The first 5 rows are patterns. Each new row is the sum of 2 different patterns, raised or lowered, with some noise. Before adding, each is slid sideways (what falls off one end comes back at the other) and multiplied by a number that may be negative. Names go in the order of the patterns.
In the rows, 128 means zero.
Known rows, each followed by the names of its patterns:
[129 120 145 112 125 100 133 111 145 122 142  93 123 153 114 139 112 136
 142 132 139 172 125 129 146 135 102 133 127 160 138 142] : q398
[143 143 114 127 124 143 121 124 108 134  97 143 141 128 117  72 134 138
 172 149 125 100 128 145 142  99 149 133 125 130 118 117] : q357
[102 129 124 155 145 105 142 115 113 136 120 172 124 131 124 131 114 111
 123 136 145 111 144 123 140 132 141 139 147 153 120 131] : q532
[128  95 169 128 137 127 129 138 126 107 132 145 119 108 127 110 136 159
 130 120 149 127 150 112 120 130 163 145 128 133 167  88] : q270
[112 144 109 106 124 171 123 149 181 122 143 145 130 123 145 143 142 115
 112 130 143 138 162 117 169 124 117 132 140 151 126 120] : q45

New rows. What belongs after each?
[162 138 123 118 165  84 135  84 182 112 121 120 129 164 115  94 100 124
 115 120 119  93 123 172 112 111 144 117 149 113 105 115] : q357 q270
[174 159 194 189 200 150 171 168 197 210 156 160 153 164 174 202 202 122
 157 172 181 165 178 166 181 188 153 138 188 186 166 139] : q357 q270
[149 131 159 151 157 178 122 144 106 182 159 149 148 192 121 150 107 168
 159 140 147 136 147 132 117 131 138 143 124 169 127 158] : q532 q270
[127 105 124 103 144 150 116 132  84 141 140 171 152 141 126 124 143 121
 108 141 152 137 117 131 112 131 146 114 158 123 142 121] : q357 q532
[121 120 123 125 124 103 113 116 144 112 125 115 108 111  88 145 126 131
 105 113 137 135 147 143 142 146 143  95 113 112  81 154] : q398 q45
[107 116 134 149 141 195  87 139 129 127 118 131 139 152 111  99 132 153
 135 166 109 136 120 120 111 135 129 133 124 108 114  94] : q270 q45
[152 157 165 161 173 126 144  99 170 106 175 157 166 112 131 180 149 180
 126 178 184 162 130 201 136 114 178 149 115 157 159 172] : q398 q45
[166 157 157 161 167 178 155 197 170 180 178 164 170 168 169 148 193 139
 151 167 171 163 182 184 176 185 155 184 158 171 157 190] : q532 q45
[148 155  98 131 112 119 143 135 117 141 123 129 126 137 109 146  92 123
 138 133 104  73 119 148 176 148 102  89 126 142 115 128] : q357 q270
[123 162 131 133 142 159 108 158 104 160 141 140 112 132 135 151 120 141
 142 120 126 116 115 115 154 118 136 139 139 119 115 139] : q398 q270
[125 113 152 137 118 129 107 144 167 147 121 166 150 156  96 132 124 131
 154 125 129 166 109 124  99 161 145 154 135 127 139 112] : q270 q45
[180 139 118 150 154 141 150 135 164 173 143 142 140 162 139 153 112 141
 142 160 143 147 119 144 181 129 175 121 145 159 157 189] : q398 q357
[156 131 129 160 157 180 127 127 173 104 153  98 163 118 155 118 116 140
 165 108 152 189 119 125 143 115 136 173 145 135 142 122] : q270 q45
[146 155 117 126 114 141 121 121 157 128 138 135 124 113 129 127 137 131
 127 142 141 133 152 126 127 142 150 158 128 110 102 114] : q357 q532
[150 164 187 178 156 140 172 127 177 127 163 164 153 140 129 171 167 196
 149 181 159 152 151 156 159 139 164 161 118 164 164 156] : q532 q45
[112 133 128 115  92 125 129 143 105 160 112 140 121 119 133 141 122 129
 104 148 126 122 135 154 141 146 120  98 141 126 120 121] : q532 q270
[143 117 110 130 145 133 118 110 123 107  79 122 128 121 104 154 116 133
 101 125 121 133 149 106 140 109 147 117 156 121 111 122] : q398 q532
[ 89  90  51 122  89 101  78 106 108  82 100 103 124 111  96 103 108 112
  69 119 118  84  98  86 127 120 128  91 115 136  98  66] : q398 q45
[144 119 121 128 147 158 114 107 123 142 114  97 131 168 143 140 198 112
 129 143 137 169 137 133 105  98 118 153 141 120 146 141] : q357 q45
[123  88 109  93 113  82  82 121 105 104  88 122 126 128  93 115 138 103
  77 107  90  58 110  86  80 116 111 112  99 102 104 113] : q532 q45
[168 148 189 163 128 165 141 117 166 153 178 149 178 152 159 125 138 144
 165 176 131 180 157 185 157 179 155 174 168 173 167 118] : q398 q532
[166 105 115 130 119 111 142 116 104 138 144 129 116 115 125 139 122 162
 106 125 131 153 178 131 110  90 103 152 157 114 121 109] : q398 q357
[145 132 177 155 127 116 165 127 117 140 100 127 146 125 130 107 145 159
 152 108 112 134 112 114 145 145 182 100 131 116 145 144] : q270 q45
[109 128  79 148 132 145 115 121 118 121 123 105 113 137 125 121 121 150
 120 145 118 103 130 142 122 118 107 119 131 118 110 120] : q532 q270
[138 157 156 112 174 152 156 167 181 163 145 153 158 177 156 166 166 119
 182 119 158 178 155 180 139 166 170 181 140 170 178 173] : q532 q45
[123 125  89 129 140 146 117 126 122 117 115 131  91 143 155 121 118 140
 116 152 117 108 125 154 147 120 126 149  91 106 101 169] : q357 q270
[152 103 138 146 162 125 156 141 172 146 146 160 176 169 148 142  98 141
 144 156 161 107 169 138 130 131 126 188 138 122 163 147] : q532 q270
[174 176 214 166 184 200 180 138 160 183 189 184 175 168 152 180 142 150
 152 176 173 187 168 163 125 185 186 168 191 148 183 151] : q398 q532
[117 134 139 160 135 127 154 122 127 165 135 182 122 143 134 146 137 118
 147 154 175 126 167 127 155 138 174 156 146 173 132 155] : q398 q532
[137 110 145 138 115 143 106 121 118 125 126 138  81 154 121 103 121 151
 134 122  92 103 123 109 112 107 165 122 156 154 127 121] : q398 q45
[ 85 127 105  65 118 107 111 133 117 117 105 117 140 146 126 120 129  87
 134  69 128 131 135 123  89 136 123 130 112 137 171 123] : q532 q45
[126 104 126 174 134 135 204 137 170 128 139 131 154 152 144 132 137 140
 143 153 174 130 181 133 114 141 155 148 140 121 135 156] : q270 q45
[ 65  73  93 101 119  87 100  77 117 100 111  93 120 123 103  94  96  84
  79 122 121 118 103  75  45  83  91 160  90  82  79 123] : q357 q532
[113 120 147 126 119  90 117 118 132 109 131 130 164 118 127 118 142 114
 166 125  84 135 121 126 119  98 130 121  87 105 113 110] : q398 q270
[141 151 170  95 140 124 196 129 167 137 156 159 153 135 164 181 132 130
 122 129 146 195 159 120 177 133 154 136 131 182 176 162] : q532 q270
[140 141 119  94 144 108 156  98 124  97 150 153 111 132 151  86 130  91
 168 151 127 123 133 134 102 103 122 162 118 111 120  99] : q398 q270
[ 74 107  79  71  95  88  68 104  96  98  85  99  89 109 116  78  99  66
 114  80 108 114 126  90  83 114 111  97  94 116 138 109] : q398 q45
[145 111  86 123 129 127  81 169 131 173  84 156 106 116 125 128 181 141
 115  75 117 147 155 146 105  88 151 116 107 130 107 152] : q357 q270
[ 96  75 139 119  92 104 161 102 114  86 106 111 126 118  93 142 121 150
 104 140 105 136 101 172 115  87 132 115 167 107  98  90] : q398 q357
[143  89 125 124 123 140  88 145 130 159 121 154 122 138 109 155 143  94
 145 110 144 114 110 114 104  91 130 143 111 125 137 114] : q398 q532
[123 138 141 130 178 124  82 114 140 145  89 157 111 175  72 106 116 171
 120 142 182 141 139 130 138 142 146 161 136  86 109 136] : q270 q45
[145 109 114  97 102 146 137 131 102 144 130 143 114 144 121 152 149 124
 107 160  86 143  98 165 121 122 132 112 127 100 106 112] : q398 q270
[ 88 110 112 119 109 108 126 145 108 112 101  83  77 124 155  94 100  71
  80 104 127 119 104  96 129  84  83 121  83 124 128  93] : q357 q45
[125 161 144  97 125  71  91 144 152 133 129 115 120 131 132 120 159 133
 115 125  97 133 110 146 129 126 118 125 128 136 129 122] : q357 q45
[127 142 102 135 101 137 121 152 115 111 153 111 127 121 129 164 128 136
 154 129 118 129 128 116 141 118 159 130 144 131 133 146] : q398 q532
[166 134 117 131 130 144 130 138 137 134 132 130 124 121 138 128 147 140
 152 103 131 132 122 134 135 145 127 140 131 152 133 127] : q398 q532
[154 119 161 175 151 149 154 118 120 166 139 158 140 121 146 116 147 160
 133 164 144 143 147 140 144 150 120 130 140 121 112 128] : q532 q45
[146 126 168 103 181 143 128 129  98 161 144 164 139 148  97 120 148 185
 109 171 183 126 150 143 128 143 162 138 146 123 136 131] : q357 q45
[145 151 161 127 110 142 142 113 130 138 118 129 150 122 156 129 155 150
 142 119 123 111 154 121 132 160 137 141 126 148 152 163] : q532 q45
[137 129 127 101 125 117 138 140 128 151 132  92 126 154 131 133 106 117
 148 110 115 154 157 121 155 171 105 141 134 148 128 146] : q398 q45
[133 114 123 160 120 105 132 122  43 133 139  98 139 120 122 130 121 156
 190 125 118 136 105 116  96 134 172 136 131 110 126 154] : q398 q45
[123 124 164 133 120 137 186 110 147 150 154 144 151 137 133 151 142 130
 128 133 130 134 141 149 133 179 132 119 148 142 161 125] : q270 q45
[147 133 164 175 134 143 127 137 143 119 196 142 167  94 154 121 130 141
 166 141 176 177 124 164 174 148 156 146 127 155 141 114] : q270 q45
[146 132 153 121 126 107 165 124 112 134 118 134 114 106 113 125  92 148
 127 116 108 139 139 121 113 131 113 133 108 118 139 136] : q398 q532
[126 140 163 136 136 143 134 150 109 116 111 145 126 164 117 168 102 119
 149 128 151 116 128 124 141 121 143 123 161 137 150 150] : q398 q45
[132 160  93 142 127 121 116 101 106 140 148  96 130 113 142 114 124 107
 137 106 130 136 105 112  64 145 141 149 151 110  84 126] : q357 q532
[122  97 138 141 150 134 135 134 114 121 147 124 157 144 119 145 112 136
 143 134 115 144 154 126 129 107 159 127 138 106 121 124] : q532 q270
[115 100 127 132 138 122 109 102  96 156 105 146 114 112 148  69 134 112
 132 131 139 147 159 114 108 156 111 113 116 118 132 119] : q398 q532
[101 137 152 105 150 136 132 133  90 129 121 108 129 140 133 130 141 114
 142 100 127 113 127 126 112 124 113 151 125 160 119 138] : q398 q532
[123 114 139 149 158 173 130 119 123 158 169 122  95  97  94 151 152 145
  82 114 183  97 134 119 137 156 146 130 160 140 130 154] : q398 q357
[150 172 107 117 103 127 141 100 136 142 134 122  98 136 150 144 106 150
 144 141 109 139 107  95 138 131 110 127 139 136 128 119] : q270 q45
[ 99 124 138 109  86  79 100 123  69 155 121 137  81  84 108 112 113 100
 119 145 111  90 108 141 103 132  96  81 102 112  80  95] : q532 q270
